Every row belongs to one group in each of 2 separate groupings. Each group adds its own fixed numbers to the row, and there is some noise. The rows also spread widely along 4 directions, which tell nothing about the answers.
In the rows, zero is written as 128.
Some rows, each with its group in each grouping after it:
[112 127  61 133 131 179 114  79 159 149 154 149 111 149 113  89 135 104
 100 125 123  57 124] -> dag J_618
[122 147  83 142 107 159 161  73 154 135 185 148 100 161 121  95 119  90
  90 141 136  97 100] -> Gasat J_358
[114 105  62 128 143 182  97  92 154 153 143 140 130 155 119  85 117 102
 117 127 125  58 152] -> dag J_618
[129 132  82 128 113 155 128  61 151 133 162 152 109 144 123 106 112 114
 108 121 130  93 144] -> Gasat J_909
[120  99  96 136 126 134 131  74 124 126 138 116 101 153 127 123 155  88
 126 131  91  77 143] -> lafo J_209
[147  90  96 148 136 137 120  55 154 141 147 116 112 145 121  92 135 121
 119 136  97  92 138] -> lafo J_152
[113 182 112 141 136 142 111  37 195 129 180 145 115 127  79  65 120 113
  74 123 137 109  73] -> gim J_358
[123 159 103 111 112 156  94  40 168 149 164 147 133 151 125 132 114 109
 135 114 117  77 136] -> nudis J_909
[132 107  78 100  66 130  75  18 194 141 144 162 142 179 146 102  73  84
 129 160 117  73 180] -> nudis J_209
[128 101  87 148 125 135 119  65 166 116 153 140 116 155  99 103 149 109
 105 109 102  99 133] -> gim J_152
[159  91 120 141 135 144 119  71 138 152 136 114 122 124 118  81 130 121
 121 133 101  98 155] -> lafo J_152
[112 111  84 137 103 132  99  44 166 110 148 150 118 158 101 122 126  79
 113 119 100  86 143] -> gim J_209
[121 119  90 135 139 155  93  54 158 146 169 130 124 142 114 101 124 115
 119 152 116  81 156] -> dag J_152
[117  66  43 138  89 160  80  29 212 139 143 156 125 199 128  83  72  91
 132 178 145  93 158] -> dag J_152
[146 109 100 136 108 144 109  47 165 130 131 134 117 155 111  85 123 102
 104 148 108  79 133] -> lafo J_209
[133 123 126 132 153 145 115 102 113 137 168 149 126  96  87 112 154 104
  99  99  80  74 144] -> gim J_209
[165  96 136 128 146 133  89  84 120 137 153 117 136 105 103 118 150 133
 156 121  79  86 207] -> lafo J_152
[144 111  93 138 137 146 125  76 158 126 137 128 119 127 106  65 134 114
 113 122 106  76 126] -> lafo J_618
[144 109  81 134 111 175 120  62 145 155 143 146 126 132 137  87  95 111
 120 137 137  77 162] -> Gasat J_909
[116  95  22 133  97 152 181  85 165 152 145 141 100 201 148  94 114  94
  78 147 119  79  75] -> nudis J_909

New rows, each followed by its group in each grouping:
[146  93  70 128 122 163 174 113  99 155 157 138 106 131 135 104 121 109
  89 130 120  62 142] -> Gasat J_909
[156  82  97 140 134 138 112  73 140 151 144 120 114 131 115  87 138 115
 121 142  95  92 163] -> lafo J_152
[109 119  94 134 120 139 115  64 151 122 157 145 118 136  98 103 128  89
 108 121  95  82 152] -> gim J_209
[150  68  90 130 124 147 131 104 138 143 149 145 123 120  93  99 125  92
  97 126  81  68 164] -> gim J_209
[150 124 124 127 125 139 111  75 132 148 177 156 127 109 119  87 132 114
 107 130 133  91 182] -> Gasat J_152
[150 109 113 149 143 138 134  66 154 136 142  98 111 128 107  71 139 127
 112 146 103  98 130] -> lafo J_152
[127 110  78 142 124 158 122  51 177 127 142 148 118 145 111 102 117 107
 107 114 108  94 121] -> gim J_909
[152  70  51 162 116 143 173  87 169 145 130 121  94 175 123  68 111  87
 102 163 112  89  91] -> lafo J_358
[161 144 145 115 160 165  69  83 150 140 139 137 155  71  89  85 124 131
 157  98  90  81 189] -> lafo J_618
[113 114  96 117 125 159  92  55 141 148 157 132 129 139 123 116 112  88
 114 139 112  54 179] -> dag J_209
[167  93 136 141 136 138 105  77 146 154 131 115 135 119 113  88 135 127
 128 136  99  90 171] -> lafo J_152
[105 129  77 136 119 135 130  55 155 112 161 141 100 141 103 109 144  95
  93 107 102  80 101] -> gim J_209
[171  62  95 151 126 147 149 125 134 156 146 113 118 134 115  74 114  92
 120 141  97  84 141] -> lafo J_358
[141 123  76 132 114 140 136  66 144 136 166 140 108 158 127  96 129 110
 105 136 134  94 159] -> Gasat J_152
[125  97  80 131 132 158 118  93 138 171 162 127 122 139 115  93 134 115
 100 145 114  74 156] -> dag J_152
[125 114 100 133 153 148  90  77 124 150 171 123 131 124 121 124 134 107
 140 127 108  87 190] -> dag J_152
[131 122  82 134 116 161 138  82 133 137 161 148 110 140 125  98 106 111
 108 125 132  77 152] -> Gasat J_909
[130 101  85 121 107 135 129  69 145 149 155 136 133 171 127 109 141 110
 120 138 114  77 142] -> nudis J_152
[167  46  69 133 103 168 112  72 185 147 125 163 128 135 112  73  73  99
 111 142 105  87 148] -> gim J_909
[131 130  81 117  94 160 127  54 146 140 152 152 109 151 130  69 108  96
  70 146 134  82 135] -> Gasat J_209
[117 143 100 143 144 147 102  48 173 110 153 131 113 149 110 104 154 116
 125 125 110  91 119] -> lafo J_618
[120  89  54 149 143 161 177 112 126 137 159 127  99 139 108 124 148  97
  93  96  92  68 101] -> gim J_909
[125 124  70 118 101 129 122  48 179 146 167 127 122 183 127  93 135 120
 111 145 123  93 121] -> nudis J_152
[141  73  50 148 105 158 132  37 188 136 125 134 111 178 139  80  94 110
 116 153 118  87 112] -> lafo J_909
[125 125  78 123 141 176 113  79 154 155 130 135 120 148 110  58 120 117
  90 131 131  66 124] -> dag J_618
[121 103  90 131 116 135 106  68 159 116 150 144 119 148  99 121 134  83
 102 121  87  74 143] -> gim J_209
[137 118 105 134 132 152 128  74 124 142 140 120 118 139 116 104 147 105
 102 141  97  67 133] -> lafo J_209
[166 131  99 134 108 156 123  84 150 162 166 157 130 113 112  48  77 107
  88 154 136  83 137] -> Gasat J_358
[102 101  69 150 125 143 108  78 165 133 182 148 110 170 126 132 118  75
 136 140 112  72 158] -> dag J_358
[132 120  87 153 128 135 131  43 164 134 144 107 110 153 110  62 136 126
  93 156 117 105  99] -> lafo J_152
[121 162 106 137 137 166 104  27 181 125 151 151 130 120  96  79 114 131
  88 110 123 101 104] -> gim J_909
[159  63  84 147 119 140 124 113 163 154 158 156 129 118  95  73  99  92
 103 130  98  86 152] -> gim J_358
[139 143 124 140 148 132  83  56 168 127 159 142 131 112  94 100 140 122
 116 109 107 109 141] -> gim J_152
[112 148  86 121 119 150 132  55 147 154 158 133 124 150 135 120 134 102
 113 117 103  84 114] -> nudis J_909
[134 117 104 101 105 140 118  75 127 158 153 138 136 147 113 101 134  95
 105 131 104  70 147] -> nudis J_209
[148 104 105 161 131 134 110  60 152 128 151 111 123 141 109  99 130 113
 135 146  94  99 156] -> lafo J_152
